There are 9 hidden switches. A switch that is on adds its own fixed numbers to the row, and there is some noise. The rows also spread widely along 12 directions, which tell nothing about the answers.
In the rows, zero is written as 128.
Known rows, each followed by its switches (1 for on, 0 for off):
[121  73 140 130 104 128 133 129 126 160 142 101  91 183 100 123 111 140
 132 153 127 158 116  81 126]
1 0 0 1 0 1 1 0 1
[139 114 108 129 118 128 130 105 130 111 130 122 141 115 104 121  83 127
 118 132  97 141 128 140 129]
1 1 0 0 0 0 0 0 0
[158 109 153 107 138 138 159 107 136 165 131 106 134 100  95 106  69 155
 127 113 123 165 103 121 115]
0 1 1 0 1 0 0 1 1
[ 90 107 182 176 112 129 102 145 141 123 131 120  93 159 128 112 159 103
  80 138 120 118 150 131 100]
0 1 0 0 0 1 1 0 1
[118 121  72 123 121 134 161  62 133 217 121  97  64 190 123 130 115  99
 124 110 128 204 145 108 130]
0 1 1 1 0 0 1 1 0
[143 133 155 164 114 132  94 126 123  94 135  92  81 176  83 107  96  70
  94 169 117 157 163  75 103]
0 1 1 0 1 1 1 0 1
[ 65 128 122 135 117 132 108 118 140 123 117  76 124 159  97 130 117 103
 123 101 137  82 128 140 111]
0 1 1 0 0 1 1 0 0
[ 89  92 196 128 139 119 120 165 141 118 104  78  77 156  84 116 143 121
  95  98 174 157 136  60 121]
1 1 0 1 0 0 1 0 1
[127 112 157 178 107 108 170 124 119 169 125 153 165 178  70 145  85 137
 108 146  88 173  45 101 116]
0 1 0 0 1 0 1 0 1
[114  92 166 144  78 116 136 142 142 129 120  85 148 123  66 134  73 149
  98 142 104 133  63 103 114]
0 1 1 0 1 1 1 0 1
[ 88  87 227 117 165 104 136  86 166 153 132 120 131 174  83 116 158 140
 125 119 154 150  98  66  84]
1 0 0 1 0 1 0 1 0
[ 98 141 149 162 131 138 140 136 127 160 126 119 126 146 131 117 159 132
 117 136 127 124 116 155 103]
0 0 0 0 0 1 1 1 0
[ 77  83 135 127 101  98 174 153 138 136  81 100 138 146  80 162 148 169
 108 115 143 179  69  81 142]
0 0 0 0 1 0 0 0 0
[119 110 172 167 117 136 118 159 119 110 102  94  94 169  97 116 115  87
  79 113 144 148 142  82 128]
0 1 1 0 0 0 1 0 1
[149 135  49 101 135 150 164  61 120 187 134 115  79 154 140 111 129 141
 150 151 104 214 162 143 128]
0 0 0 0 1 0 1 0 1
[112 166  94 172 120 125 177 154 112 153 116 129 124 117 140 140 182 181
 117 187 109 195 113 164 105]
0 0 0 0 0 1 0 0 1
[ 99 108 148 158  85 165 101 112 117  89 134  60 139 155 114 111 142 120
 118 208  97 103 115 114 115]
0 1 0 0 1 0 0 0 0
[ 94  60 152 112  55 145 100 124 145 154 134  44 101 138 126 129 126 135
 111 155 119 102 103 101 120]
0 0 0 0 0 1 1 0 1
[125  87 153 182 137 128 160 123 104  69 116 134 122 199  65 105 119 140
 106 190 104 209 145  85 131]
1 1 1 1 1 0 0 1 1
[152 106 169 137 133 162 137 113 103 186 110  98 144 207  90 115  54  76
 131  74 158 105  80  67 145]
0 0 0 1 0 0 1 0 0
[ 87 109 130 127 181  90 174 128 148 140 133 185 109 141 118 131 185 186
 143 114 136 186 154 159 101]
0 0 0 0 0 1 0 1 1
[159 139 120  89 185 116 165 113 130 117 138 151 152 115  78 120  97 186
 172 130 127 189 114 117 113]
0 0 0 0 0 0 0 0 1
[169 184  78 125 162 147 147 149 100 156 160 105  84 150 107 112 108 149
 185 176 144 182 143 112 114]
0 0 0 1 1 1 1 0 0
[150  91 217 111 171 120 140  99 156 142 155 165 139 138  94  95 113 154
 132 118 122 155 106 109  98]
1 0 0 0 0 0 1 0 1
[136 135 182 107 158 127 132 147 136 128 129 105 130 106  98 118 131 156
 133 131 152 152 109  96  97]
0 0 0 0 0 0 0 0 1
[ 96 147 127 131 129 123 118 114 132 127 115  93 109 141 105 130 153 104
 111 138 138 151 144 106 102]
1 0 0 1 0 0 0 0 0

New rows. What belongs after each?
[111 104 137 150  56 125 112 187 133 190 145  87  70 100 166 147 151 134
  95 153 126 119 124 137 106]
0 0 0 0 0 1 0 0 1
[128 121 149 100 121 108 127  65 174 174 146 109 105 122 130 129 152 132
 117 155 111 183 116 100  87]
0 0 0 0 0 1 0 0 0
[100  99 128 113 138 145 148 140 123 151 110  95 119 139 127 121 134 161
 141  96 158 117 129 134 132]
0 0 0 0 0 1 0 0 1
[ 82 104 141 155 105 108 117 148 137 131 128 128 114 163 120 147 151 111
 109 121 132 106 132 126 115]
0 0 0 0 0 1 0 0 0
[ 74 142 133 148 179 105 163 162 126  87 105 161 138 150  88 132 181 172
 131 116 139 164 136 152 111]
0 0 0 0 0 0 1 0 1
[106 125 124 164 116 146 149 185  90 168 128  88 100 184 125 143 152 155
 153 170 155 144 102  94 123]
0 0 0 0 0 1 0 0 1
[ 16  80  96 114  77 101 122 110 164 167 126  67  87 155 120 165 176 141
 124 117 124 115 118 140 108]
0 1 0 0 0 1 1 1 0
[169  59 183 115 111 147 141 139 135 122 138 114 133  97 113  95  88 172
 109 138 107 147 109 122 135]
0 0 0 0 0 0 1 1 1
[165 169  93 109 119 115 161 136 134 127 117  96 116  75  88 129 104 161
 122 157 112 221 108 116 117]
0 0 1 0 1 0 1 0 0
[121 140 135 164 132 135 129 164 104  93 119 129 137 135 110 124 130 125
 115 148 122 128 140 140 117]
0 0 0 0 0 0 0 0 1
[115 125  70 107 141 113 162  87 141 176 115 147 108 125 109 130  93 129
 123  64 110 164 145 174 126]
0 1 0 0 1 0 1 0 1
[143  91 126 143  88 110 165 148 120 191 140 129 142 164  94 163  88 156
 142 150 120 165  50  84 135]
0 0 0 1 0 0 0 0 0
[122 134 148 145 137 127 130 133 141 142 134 114 104 127 117 112 125 124
 109 121 129 146 135 130 103]
0 1 0 0 0 1 1 1 0
[ 83 143 118 161  34 138 121 105 126 149 116  51 167 114 117 156 143 122
  93 211  71 117  54 136  96]
0 0 0 0 1 0 0 0 0
[ 94  60 151 130 106 166 146 111 129 175 115  90 100 176 159 110 175 140
 123 129 139 129 125 120 146]
0 0 0 0 1 0 0 0 0
[122 124 127 155 109 139 111 173  97  28 114  70  92 164  89 125 151 126
 115 215 131 178 167  67 127]
0 0 1 0 0 0 0 0 1
[137 153 188 155 155 158 117  94 136 147 145 104 109 160 126  92 153 106
 113 173 125 160 133 105  91]
0 1 0 1 0 0 1 0 0
[125 141 134 122 132 123 125 129 130 111 144 104 104 121  95 117 139 148
 127 174 120 174 139 116  94]
1 0 0 1 0 0 1 0 1
[ 98 103 165 153 122  96 143 134 144 108 125 118 110 139  71 117 134 154
  96 165 108 190 123 106  98]
1 1 0 1 1 1 1 1 1
[132 118 158 146 160 144 137 132 128  89 145 162 156 122 130  98 149 162
 138 156 112 117 144 171 115]
0 0 0 0 0 0 0 0 0
[113 115 184 139 106 133  88 104 140 166 147  93  84 171 109 119 115  66
 100 129 124 119 129  83  92]
0 1 0 0 1 0 1 0 1
[101  82  82 146  62 167 150 143  95 185 114  69  89 158 168 140 156 150
 122 164 119 141 123 137 153]
0 0 0 0 0 0 0 0 1
[119  69 211 156 137 154 117 110 122  84 132 136 186 165  93  85  86 126
 111 125 101  64 116 146 116]
0 0 0 0 0 1 1 1 1
[125 102 157 170 118 154 137 129 117 122 121 122 127 151 123 101 128 132
  95 146 103 138 131 142 130]
0 1 0 0 0 0 1 0 1
[178  57  99 148  94 170 132  96 117 143 152 135  89 162 148  86  58 119
 113 141  81 138 177 158 161]
0 1 1 0 0 1 1 0 1
[145 111 121 132 101 136 105 143 128  86 142  93 113 135  97 116  88 122
 122 168 113 131 142 107 127]
0 0 0 1 0 1 1 0 0
[111  50 163 127 131  85 144  86 160 175 138 178 103 207  88 143 105 113
 112  80 114 175 115  84 122]
0 1 0 0 0 0 1 0 1
[ 65 130 135 123  89 147 116 148 153 216 137  71 110  78 162 130 148 140
 111  92 136  61 101 200  99]
0 1 0 1 0 0 1 0 0
[162 118 111 120 169 167 137  83 123 114 166 140 123 153 125  81 109 156
 172 162 103 150 160 153 128]
0 1 0 0 0 0 1 0 0
[ 83 102 190 134 154 116 104 109 162 112 130 149 138 136 113 114 141 104
 105  77 134  81 147 149  99]
0 1 0 0 0 0 0 0 0
[134 111 232 129 139 137 131 169 155  98 134 102 146  82 112  96 167 186
 108 170 133 147  90 111 102]
0 0 0 0 0 0 1 0 0
[126 119 190 160 168 145 115 141 133 141 136 128  74 176 126  85 139 102
 107 113 157 135 176 112 108]
0 1 0 1 0 1 1 0 1
[ 91 132 177 166 140 118 117 150 141 140 153 125  99 176 112 126 168 127
 130 155 141 132 120 108  92]
0 1 0 0 0 1 1 0 0
[ 72 120  61 146 131  90 160 117 124  78 112 150 130 167  63 150 130 141
 127 128 105 174 153 159 127]
1 0 1 1 0 0 1 1 0
[ 98 130 128 137 154 148 168 141 119 138 104  99 105 161 128 115 198 170
 137 149 152 190 125 114 132]
0 0 0 0 0 0 1 0 0
[167 114 142 138 123 157 121 194 103 197 176 121  63 148 153 112 102 134
 160 128 157 110 142 124 122]
0 0 0 0 0 1 1 0 1
[154  59 117 154 103 134 169 138 122 155 137 162 110 152 136 115 111 172
 117 147  93 173 125 148 153]
0 0 0 0 0 1 1 0 1
[ 76  64 147 134  50 107 118 106 152 167 116  92 114 147 109 156 123 105
  76 126 104 123 101 108 116]
0 0 0 1 1 0 0 0 1
[133 142 125 157 110 127 118 106 137 141 152 129 138 139 108 125  89 108
 117 152  89 120 113 147 100]
0 1 0 0 0 1 1 0 0
[155  92  87 136 125 126 151 107 120 128 126 155  99 165 114 119  96 108
 113 113 105 177 163 129 149]
0 0 0 0 0 0 1 1 0
[107 140 202 141 211 183 137 109 128 140  96 114 132 147 141  67 152 106
 116  52 182  88 164 154 120]
0 1 1 0 0 0 0 0 0
[149 134 138 148 100 167 130 137 120  86 117  68 100  81 143  87 167 149
  81 208  97 190 155 140 123]
1 0 0 0 0 0 1 1 0
[101  96 129 127  85 146 134 125 138 169 134  66 103 150 138 127 159 161
 133 176 121 145  97 114 123]
0 0 0 0 0 1 1 0 0
[129 135 143 142 165 133 149 160 120 120 115 134 120 118 113 113 125 145
 121 104 145 149 144 138 122]
0 1 0 0 0 0 0 0 1
[131  92 147 116 121 138 120 109 163 154 188 126 107 105 151  98 144 184
 152 175  96 129 130 167 100]
0 1 0 0 0 1 1 0 0
[116 127 214 146 199 144 158 155 124 178 130 146 122 148 134  92 168 164
 142 100 179 131 119 132  99]
1 0 0 0 0 1 0 0 1
[ 83 159 104 150 146 100 141 138 133 154 149 165 143 151 105 150 138 140
 153 116 121 112 108 177  92]
0 0 0 0 0 1 1 0 0
[104 111 177 142 134 106 157 107 160 137 101 135 143 119  94 108 137 144
  80 112 116 164 104 137 109]
1 0 0 1 1 1 1 0 0
[ 95  78 167 140 119 134 164 160 132 159 102  84 119 145 100 119 134 179
 117 125 152 150  90  96 134]
0 1 0 1 1 1 0 0 1
[117 122  84 107 117 138 108 184 130  85 123  88  75  72 144 117 149 143
 115 121 148 122 203 164 136]
0 0 0 1 0 0 0 0 0
[ 85 175 128 175 131 130 130 129 109 110 119 118 124 143 122 132 189 116
 103 185 108 153 147 154  81]
0 0 0 0 0 0 0 1 1
[142 110 147 104 169 107 166 144 155 154 171 164 101  89 107 101 131 220
 157 141 121 196 133 155 102]
1 1 0 1 1 0 1 0 1
[113 137 139 140 131 145 133  98 139 174 127 104 110 124 141 109 131 123
 109 123 123 133 140 156  99]
0 1 1 0 0 1 0 0 1
[132 156 114 154 103 122 147 147 112 148 125 116 138 126  97 146 114 138
 116 164 103 166  85 124 107]
0 0 0 0 0 0 1 0 1
[ 97 113 179 142 102 130 123 156 140  95 104  76 148 103  86 123 125 145
  86 140 119 130  90 114 110]
0 1 0 0 0 0 1 0 1
[ 95 122 149 128 105 153  94 116 140 173 130 102 120 104 166 121 132  83
  99  79 132  43 142 182 107]
0 0 0 0 0 0 0 0 0
[146 138 125 173 162 158 188 113  93 156 132 168 170 165 121 106 123 162
 152 152 113 157 100 168 133]
1 0 1 0 0 0 0 0 0
[127  69 152 132 124 164 166 122 107 148  97  88 111 195 104 103 114 143
 125 122 141 163 113  85 159]
0 0 1 0 1 0 1 0 1
[ 59  73 129  79 131  99 107  97 158 106 163 127 161 150  69 148 107 155
 178 101 113  65 102 148 100]
0 0 0 0 0 0 1 1 0
[107 189 103 179 134  97 168 136 111 165  87 160 173 130  77 149  84 104
  89  76 112 143  87 171 100]
1 0 0 0 0 1 1 0 1
[145 163  92 119 203 172 163 105 100 124 129 125 116 159 119  81 123 159
 176 133 141 161 173 160 124]
0 0 1 0 0 1 1 0 1
[ 99  94  95 134 101  89 141  88 153 160 101 138  97 152 101 148  97  93
  81  75 108 168 144 125 124]
0 1 0 0 1 1 0 0 1
[118 140 105 135 158 149 139 151 109  98 113  97 116 136 100 108 114 134
 140 117 150 131 161 136 135]
0 1 0 1 1 0 0 0 0
[175  97 132 160 157 172 175  72 105 191 130 169 144 185 139  91  78 115
 130  99 109 147 127 149 148]
0 1 0 0 0 0 0 1 0
[ 86 115 148 153 109 134 149 155 110 153 101  91 136 143 114 141 147 141
 111 131 137 131  91 120 117]
0 0 0 0 0 0 0 1 1
[169 179 176 152 189 151 145  95 126  84 136 141 184 132  81  78 109 148
 136 180 107 156 113 132  93]
0 0 0 1 0 1 1 0 0
[ 65  76 166 153 131  86 184 125 149 138  94 156 173 161  67 141 140 185
 104 112 112 172  66 130 119]
1 0 0 1 0 1 1 0 1
[ 67  89 115 101 100 109  84 135 149 150 194 121  78 150 134 148 154 137
 166 142 118  79 154 158  90]
0 0 0 0 0 0 1 0 1
[105 108 162 114 140 150 110  84 155 121 142 109 115 121 148  89 166 133
 122 148 119 109 164 158 100]
0 0 0 0 1 1 0 0 0
